Every row belongs to one group in each of 4 separate groupings. Each group adds its own fixed numbers to the row, and there is some noise. The rows also spread widely along 14 directions, which tell nothing about the answers.
Known rows, each followed by its group in each grouping:
[ 36   3  -5 -50  26   6  52 -10  19  -1  20 -13  19 -16   1  18  26 -10
   1 -22   4  19  36 -39 -17  85 -36 -25  11  37 -15  27]  (1) (1) Teme (2)
[  1   1   4 -45  38 -20  53  11  30   1  -9 -24  34 -33  24   4 -22 -23
  17 -12  24   4  17 -33  -9  18  15 -32  -3  12  22  27]  (1) (0) kun (1)
[ 30  18 -19   8  16 -21   2   2  11  -9 -20 -23  42 -14 -31   3   2 -37
  30 -13 -14 -15  20  -6 -28  -8   9  -8 -16   1   2  13]  (2) (2) Mevar (0)
[-31 -29  38 -17  -2 -27  30 -57  12 -39  -5  16  -2  -6   0  29 -14  -4
 -21  -9  26   0 -20 -13   6  10   2 -27  40 -29  13  15]  (0) (3) givir (1)
[-22   2  29  42 -15   7  14   9 -35  10   4  18  25 -18  13  29 -16   2
  32 -16  11 -43   4  36  10 -11   7   2 -52 -10 -16 -42]  (2) (3) kun (0)
[ 46  12 -39 -59  35  16  -9  47  13   5  17  -9   2   9   0 -28  13  20
   6  -6 -10 -11 -29  25   7   0 -11  18 -38  42 -22 -18]  (0) (1) Mevar (2)
[ 16   3 -40 -39   9  21  56  -3 -30 -20  14  -4  -9 -26   1  43   6 -14
  18   3 -19  -1 -59 -13  -2  -8  -2 -11   0  45   9   8]  (0) (4) givir (1)
[ 34   3 -26 -14 -15  18   6  -7  -6  15  12 -20  19  -7  -3  12  37   8
   8  -6  -1   3 -24  27  -7  21  -1  13 -46  36 -24 -12]  (0) (4) Teme (0)
[ 12  15 -24  -5  -5  12  15  27 -32  -5  10  20 -65  10  -5   7   5  12
  13  -3 -37  -8  20  -7   0  46 -44   0  31   3 -21   8]  (0) (0) kun (2)
[ 14 -13 -12  -7  -7 -12  57   1  14  17 -15  11  17  19   2 -24  25  20
 -10 -57 -20  48   9 -12  33   5 -24  29 -36  27 -38  -8]  (0) (2) Mevar (2)
[ 19 -15 -43   2 -16 -25  20 -25  26  28 -20 -32  19 -11  16  -9   1  -5
   4  21  16  19 -49  10  18 -31  56  -4 -30  10  39  23]  (0) (3) kun (1)
[  6   0 -12  18  15 -36  31 -18  51 -10 -58 -13  13 -15 -40 -38   8 -14
  24  10 -12 -34  22 -31 -21  18 -12  -3  19 -16 -18  -4]  (2) (3) Mevar (1)
[ -1  -1 -51   0   9  18 -14  16  12 -23   1   7  21  -2 -24 -49  27 -35
 -24  11 -17  27  19 -12 -35 -14  18  26  23   6   5   1]  (2) (0) kun (2)
[-80  14  50  11 -23 -21  51   6 -12 -14 -30 -17 -32 -20 -10  13  12  18
  23 -16  -2 -10  14 -20 -25  27  -9 -13  10 -15 -20 -19]  (2) (0) kun (2)
[  0   2 -10  25 -11  40  28   3 -35 -15  23  32  32  -6  19  11   4 -26
 -17 -14   2   7  43   1  -3  17   2   5   4 -17 -15 -12]  (0) (4) Mevar (2)
[-24 -22  59   7 -21 -26  21 -50   2  13   8  11 -27   8  18  37 -15  37
  -9   0  39  -6  -6   1  23  48 -25 -21  14 -23  16  19]  (1) (1) kun (1)
[  4  -8 -36  12  13   9  19   6  17   3  -1  12   8 -22  10 -40   9   1
 -10  48  19 -21  -6  11  -6   6   1  26  -1   3  -4 -44]  (2) (0) kun (2)
[  7  32  11 -23  61 -19  20  36  12 -31 -11 -14  81 -17 -14  -4 -15 -35
  22 -24  17 -37  22 -34 -26 -20 -11 -22 -13  -8  14 -15]  (2) (4) Mevar (1)
[ 28 -28 -29  12  23  -8 -18   2  31  36 -11  20 -46   5   8 -15 -42  26
  26  36 -24 -25   2  30   9  15  20  -4   6   8  41  49]  (0) (2) givir (2)
[ 22 -38   6  52  -6   0   8 -44  10   1 -14  53  19  11 -28  11  -5  -7
  17 -34 -40 -13  18  10  14  10  -6  22 -19   9 -11  18]  (2) (2) Teme (1)
[  9  23 -18 -15 -34   2  38  16  -8  20  -8 -39 -27  -9  17  -4  25  -6
   8  -2   2  27  42  -7  -3  61 -16 -10  10  -9 -57   0]  (0) (3) givir (0)
[  4   6 -27 -11 -14  -8  21  26   4  31   3 -14 -21  26  23 -49  21  37
 -28  20  20  40  -8  -5  24   5 -35  30  -4  -3 -18 -39]  (2) (4) Mevar (2)
[ 13  -6  40  -5  19   6  -9   9   0  28  32  18  57   4  20   8  -1  34
  -1 -29  39 -24  -3  37  12   9 -18  14 -78  28   0 -27]  (1) (1) kun (0)
[ 29  10 -30 -40   0  29 -23  53  18   9 -12 -28 -11   5 -16 -38  24 -10
  33 -18 -40   3  38  21 -13  35   5  21 -12  15 -75   0]  (1) (3) Teme (1)
[ 34 -15 -25  -2  21   4   8 -31  -7 -39  29  24  78 -13   3  19   6 -43
 -31  -1  29  11 -33   1   1 -34  16   7 -19   8  26 -24]  (2) (0) givir (2)
[ 49  -3 -55 -19  70  14  23  34  20  27  18  28  36  -7   2 -35   0  21
   4  18 -14 -10 -17 -25  -7  -1 -33  18 -39  79  52   2]  (2) (4) Mevar (2)
[-11  -6 -27  -2  -8  30  -4  29 -19  -7  23  39 -16  27   3 -46  29  17
 -39  -1 -14  31   2   4   6   0 -34  55   3  18 -31 -44]  (2) (0) kun (2)
[ 20 -12  24 -46  56  -2  19  16   4  -7  35  33  47   9  48  17 -43   6
 -17 -24  45  -2  -2  -1  33  -6 -19 -17 -21   4  29   3]  (0) (4) givir (1)
[ 41  19 -28  62 -32  12  13 -12 -23  38  17  11  47  13 -22   5  54   9
  -6 -14 -16  25  31  -9 -10  38 -34  31 -50  38   1  -4]  (1) (2) Mevar (2)
[-44   2  -7 -22  25   8 -48  22  -1 -21  13   0   6   6 -19 -27   0   4
 -14  18   7   5 -21   7 -38 -42  30   6  18   1  56  11]  (1) (4) kun (2)
[-36 -62  32  14  47  22   9 -43  28 -27  20  81  61 -22   0 -16 -26   9
 -31   3  25 -30  -2  17 -11 -17  19  24  -5  14  34 -20]  (1) (2) Mevar (2)
[ -7  10 -32 -42  25  -3 -13  45  14   0   5 -20  38   8 -14 -66  32   3
 -23  -3   6  31 -21 -12 -20 -42  -7  31 -22  38   5 -29]  (2) (3) Teme (0)
[ 11 -39 -16 -16   1  47   1  18  -2  17  20  49 -29  17  22 -22 -12  11
 -11 -11 -32  33  27  22  27  21  -7  41   3  28 -35  12]  (1) (2) givir (1)

New rows. What belongs after each?
[  0  -9  -3  -1  13 -21  35 -39  31 -11 -12 -17  43 -23 -15   6  13 -23
  -4  11  22   5 -10 -25 -21  12  18 -19   2   7  31  15]  (2) (1) givir (2)
[-26 -12  26  37   4  -3 -25 -19   5 -27   8  29  75  19 -29 -19  16 -26
 -37 -24  14  11  33 -10 -23 -18  10   9   2 -20  27   2]  (2) (1) Teme (2)
[-10 -48  -6   9 -20  14  17 -27  28  11 -26  22 -36  -2 -18 -12  11  21
  21 -19 -44  -1 -21  35  15  15  22  28 -25  24 -44   3]  (2) (1) kun (2)
[ -7   0  35   8 -24   0  -7 -16 -18  13  12  -6 -31   3  -1  41  10  36
  21   2   6 -18  -3  22  -6  55 -15 -16  -7  -3   2   7]  (1) (4) Teme (2)
[-14  -6  13  -4  33 -16   1  -6  11 -26   8  42  13  23 -14 -31 -14  11
 -38   3  16 -15   2 -31  -2 -11 -45   6  40 -15  34   2]  (0) (1) Mevar (1)
[ 19  -7 -31  -5  16 -13 -35 -10   1 -31  10   9  36   4  -6   1 -20 -33
 -19  23  18  -3 -44  11   0 -64  36  -1   9 -14  57  14]  (0) (0) givir (1)
[ 13  -6 -34   5 -25  -5  14 -11  20  37 -14 -27 -47   1   0 -21  24  25
   2  45  -4  16 -16   6   1  39   0  11   1  14  -4   8]  (2) (1) givir (2)
[-25 -13  -1 -31   7  55  32  10 -14 -36   8  11  17 -48   6  12  -8 -57
  18 -21 -10 -17  26  22 -22   6  44  -2  12  -1 -57 -14]  (1) (1) kun (0)
[-16  -9 -24  10  -8  10  -4 -18 -11 -11  24  25 -14  -5  19 -27   1   3
 -51  67  47 -10 -14   9  -6   1 -16  15  47 -26  14 -39]  (0) (3) givir (0)
[-37  31   0   0 -14   0 -40  49 -18  12   9 -21  -7  25 -10 -43  26  19
 -15   3   1  28  25  -1 -31  -5 -12  18  -4   1   6  -7]  (2) (3) kun (0)
[-53 -12   1  34 -20 -15  32 -11  11   0 -20   7  17  -9  12 -30   3  -5
 -23   6  22  18  14  -6  -3 -16  34   8   8 -28  20  -5]  (0) (0) kun (2)
[-32 -28   9  10 -18  29 -20  23 -15  19   9  39 -33  28  34 -14 -35  17
  -4 -10 -15  17  21  37  27 -13  30  16  -1 -17   4  25]  (0) (4) kun (1)
[ -3  13  23   1  50  -8 -41  20   9  -7  18  19  31  -7  -3 -16 -21  25
  -3  27  34 -69   1  21 -34  -2 -19   1 -17  -2  40 -19]  (0) (0) Mevar (0)
[ 14  27 -54  21 -39  26 -19  23 -24 -12  -8 -34  17  -8 -24  -9  44 -49
  15  -1 -28  18  22  21 -32  -2  42  20 -16  -8 -41 -12]  (2) (0) kun (2)
[ 17 -28 -16 -21  34   1  26 -46  10 -40  19  20  46 -25  -6  20  -3 -23
 -19   4  18  -1 -38  -1  -9 -17  17  -3   4  19  29  -8]  (2) (2) Mevar (2)
[-15 -40  -7 -10  -8  27   4  12 -20  25  37  54 -61  29  48  -9 -26  47
 -28  -2 -12  40  -4  28  44   9  -4  23   7  16  12  17]  (0) (2) kun (2)
[  1  19 -51  -3 -25  22  -1  18 -34 -10  12 -22   5 -12   4  -1   4 -22
  -2  38   5  -5 -57  26  -3 -59  47  13  -6  -5  15 -20]  (0) (1) Mevar (1)
[-19 -14  27   1   2 -26  41 -52   6 -33  -3  -5  52 -24  -8  35   7 -28
  -7 -21  25   6  -3 -28 -16  13  16 -34   7  -8  26   9]  (2) (3) Teme (2)
[-14  -6  11  17  -9  -2   3 -66   0 -43  -3   0  19 -34 -36  40  21 -24
   6  24  18 -41 -10  -4 -45  33  11 -20  32 -13  13   5]  (1) (3) kun (1)
[-31 -19  52  13   5 -39  30 -26  13   4 -14  29  24  13  -6   6  -5  31
  -7 -36  14   5  -3 -30  15   1 -35  -3 -13   6  26   3]  (1) (3) givir (1)
[ 15 -17  10  10  20 -36 -23 -24  32   4   6  29  15  41   3 -29  -6  25
 -42  -1  37   8  18  -3  18  11 -33   2  16 -31  40  14]  (0) (4) kun (2)
[ -6  16  -1 -32  52 -18  13  39  20   1  -4 -28  52 -41  25 -18 -38 -27
  24  14  48 -38  14  -2 -15 -25  32 -30  -7 -18  30 -13]  (1) (3) kun (0)
[ 43   7 -11  26   5 -17  -5  -8  -7  28  41  20  27  29  35  -4  -6  13
 -43  24  53  22  33  -5  27  28 -41   4   2 -23  39  -9]  (2) (2) kun (2)
[ 11 -20  11  12  28  13  -6  18  17  17   7  46  32  -2  25 -28 -25   8
  -1  -4  17 -31  39  33  17   9  -6  16 -29  -6 -21 -25]  (0) (3) givir (0)
[-50 -45   9 -10 -10  -8   5 -25   7 -22 -18   9 -28 -16   1  -3 -25   9
   4   9   2 -12 -61  34  14 -52  50   3  15 -22  10 -16]  (1) (3) Mevar (2)
[ 23   6  -9   9  23 -51  37   1  62  39 -42 -28  41  -9 -10 -44  10  16
  20   1  26 -19   7 -14   7   9 -11   0 -34   1   7 -12]  (1) (1) kun (2)
[ 56 -10 -36  -7  14  -8 -12 -36   1  12  23  10 -29   7 -12  27   1   7
   3  40 -15   3 -22 -22 -12  50 -28 -18  20  40  54  58]  (2) (3) givir (1)
[ 22  -8  21  12 -19 -28  -3 -41 -20  12  30  17   1  35 -10  41  26  42
 -19 -30  -1  36 -25 -19  13  32 -49  -7 -32  33  41  28]  (2) (3) Mevar (2)
[ 23 -11 -14   8 -17  -4  -7 -15  38  43   4 -21  35   6   7 -35  33  27
 -18  23  34  13 -13  26   6  18  14  24 -45  15   3 -16]  (1) (1) Teme (2)
[ 12 -25  -5  37 -23  -6 -10 -42  31  25 -25  -2  30   1 -34 -20  38  14
   9  -6  -9  -5 -11  25 -11   8   8  28 -44  18 -15  -2]  (1) (4) Teme (0)
[ 12 -14 -25  -8  19  28  -3  -5  -3 -20  12  38 -22  -7 -30  -6  18   7
   7   7 -31 -32  -4  10 -16  30 -29  20  16  24 -23 -18]  (1) (3) kun (2)
[ 16  -8  -9  32  20 -37 -22 -23  38  11 -21   9   8   3 -13 -19 -28  12
   7  47  27 -58 -19  17   2 -17   9  -7   9 -32  52  14]  (0) (1) kun (1)
[-15  -6   4   0  19 -14  16  11   4  -4 -13   9  16  -2 -19   1  -8  -1
  17 -23 -11  -8 -21  -9   2 -33   6  -4 -13  10  27   6]  (1) (1) givir (2)
[-11 -11  19  -2  22 -26  74  -2  29  38 -19   1  50 -15  26 -15  -6  14
   5 -29  26  24  17 -33  19   4 -20  -5 -38  23  16   2]  (1) (4) givir (0)
[ -7 -27 -12  15  -1 -13 -21 -31   6 -15   2  23 -11   3   1   0 -21  -3
 -14  20   8  -9 -18  19   4 -17  32 -10  27 -28  44  20]  (0) (3) kun (2)
[-38  17  27   8 -22 -13 -22  29 -23  29  17 -20   1  12  29   1  -7  31
  -9  -1  32  15  -6  22  -4 -16  19  -3 -38  -7  37   6]  (0) (0) kun (0)
[-31 -29   8  11  27  11  44  20  -8   7   5  53  20 -13  47 -17 -55  -8
  -6  -8  15 -15  17   2  29 -37   8   0   6 -17  23 -13]  (0) (4) Teme (0)
[ 21  13 -11  23 -30   1 -12  13  23  44 -17 -31   9   7   1 -40  37  35
  10  20  21 -12  13  41   2  35  -7  34 -49 -13 -53 -50]  (1) (4) Mevar (2)
[-54  -6  -3  25 -20  32 -36  39 -25  11  25  29   6  23  19 -46   0  17
 -41   8   0  34  27  16 -11 -28  31  27  -3  -6  33   1]  (0) (3) Mevar (2)
[ 43 -37 -34  13  -9 -24  54 -32  30  17 -23  21  22   5  27 -22 -21  -7
  -9   4  24  -7 -38  16  77 -38   4  18 -12 -29 -18 -33]  (0) (1) Teme (1)
[ 33 -13  -9 -45   4 -20  12   3   6  31  15 -15  -1  21  28  17  -8  28
   3 -25   5  35 -39   3  38   4   4 -15 -40  36  28  36]  (0) (3) Teme (1)
[ 32 -16 -14  -8   5  12  33 -15   1  44  31   8  -7 -15  59  17 -19  28
  -3  47  47  -6 -16  15  27  44  -7  -5 -17  14  26   0]  (1) (4) kun (1)
[ 24 -47  -7  13  29 -39  31 -59  52  -7 -33  32  -2 -12  -2  -6 -44   8
   5  33  19 -48 -40  13  30 -18   4   1  20 -20  24   1]  (0) (2) givir (1)
[-28  16  10  42 -18 -27 -42   6   1 -18 -51  -1  -4  21 -84 -23  17 -20
  31 -45 -56 -18  27  -2 -32 -30  -1  10  11 -28 -14  22]  (1) (1) kun (0)
[  9  13 -27  27  -9 -21  -2 -12  11 -17 -12 -10  34  -3 -15 -15  18 -33
 -14  10  17   0  16  -2 -17  -8  20   0  13 -38  12  -2]  (0) (0) kun (2)
[-54  19  14 -17 -34   2  23  24 -13 -14  -8 -35 -10  -9  25 -20   3  -7
 -14  12  33  14  18  -1 -10  -1  19  -6  29 -48 -27 -26]  (0) (3) Mevar (1)
[  3   8  20 -22  13   6 -36  29 -14   8  42  16  -8  39  35 -12 -15  32
 -32  16  45   4  10  16  19  17 -42  10   5 -21  10 -20]  (2) (4) kun (1)
[  4  -8 -27  17  25 -36  21 -20  26   2 -14  13  47   3 -30 -31  11  -8
 -19   7  10  11 -30 -41  -7 -44  -9   6   3  17  70  10]  (1) (1) givir (2)
[-12  17 -40  27 -50   8  20   5  -8  11 -32 -33 -29  -5 -13 -14  35 -15
  13  15 -23  19  17   3 -16  18  19   6  13 -20 -32   2]  (0) (4) givir (2)
[ 21  -8 -12   8 -27 -24  29  -8  17   7 -29 -13  -9  18  -9 -15  12 -15
   4 -33 -17  30  26  -9  31  16 -12   2   9 -29 -47   1]  (2) (1) Teme (2)
[  8 -21   2  41  13  12  -4 -13   1  10  28  67  37  12  13 -31  -8  14
 -42  18  32 -28  13  15  16  -1 -37  29  -5  -9  15 -33]  (0) (1) Teme (0)
[ 17 -32   1  26 -34  -7 -27 -38  -6   2  -5  28 -19  35 -26  11  -1   9
  -1 -19 -24   1 -33  28  34 -19  -4  21  -2 -12  -3  13]  (1) (1) Teme (1)
[-30 -25  48 -29  -1   8  40   7  -2   8  -5  20 -41   6  11  11  -6  33
  19 -54 -21   6  24   1  16  50 -43  -1   0  12 -52   0]  (1) (4) Teme (0)
[ 25  -5 -33   9   9 -11  53  -7  -1 -17   1  20  34  -7  13  -8  -3 -44
 -17  -8  10  20  26 -37  18   3 -16  -4  25 -18  -2 -11]  (2) (0) Teme (2)
[-11 -26  -7  18  -3   3  51 -34 -31 -19   9  49  27  -5   5  21  -9 -26
 -16 -33   0  18 -18 -18  30 -41 -15   6  10  -4  15 -14]  (1) (4) kun (0)
[  4  26   3 -11 -30  20  -5   2 -50 -10  43   1 -42  19   5  27  23   9
 -26   2  10  13  22   0 -10  58 -53  -6  35 -11 -21   4]  (0) (1) kun (0)
[-13  38  -1 -10  13  -1  -7  47  -5 -33 -11 -41  53 -18 -25  -7  18 -50
  25 -23  -3  -8  41  -9 -49  -5  28 -12  -8 -15 -15  -9]  (2) (0) Teme (2)
[-44  23   8   7   2   2  19   7 -11 -25 -20  -9 -22 -32 -37  -1  15   2
  31  26  -8 -57   1 -13 -49  22 -17  -3  33  -6 -12 -26]  (1) (3) kun (1)
[ 32  11 -11 -18   5 -22 -29   9  -5  26  29 -17 -11  26   4   2  17  51
  -8  26  22  -1 -50  13   9  12 -33   3 -31  28  36 -15]  (2) (3) Teme (2)
[  9  20  18  -3 -25  -6  34 -18 -58 -18  34   6  15   7   3  63  16  -5
 -12 -47   8  20  -2 -21   7  24 -46 -23  -8   5  -4   0]  (0) (3) Mevar (0)
[-44 -29  15 -34  10   9 -10 -12  -3 -45  17  28 -10   4   5  -1 -22 -24
 -36   0   6  35   4 -19 -14 -12  18  -5  63 -16  31  35]  (1) (0) givir (1)
[  7  -3   0  -3   1 -18 -31 -36  20 -10   2 -21  24  -5 -30   9  20  -1
  -8  28  29 -13 -40  12 -30  -3  23 -10  -1  -1  40  12]  (1) (1) givir (2)
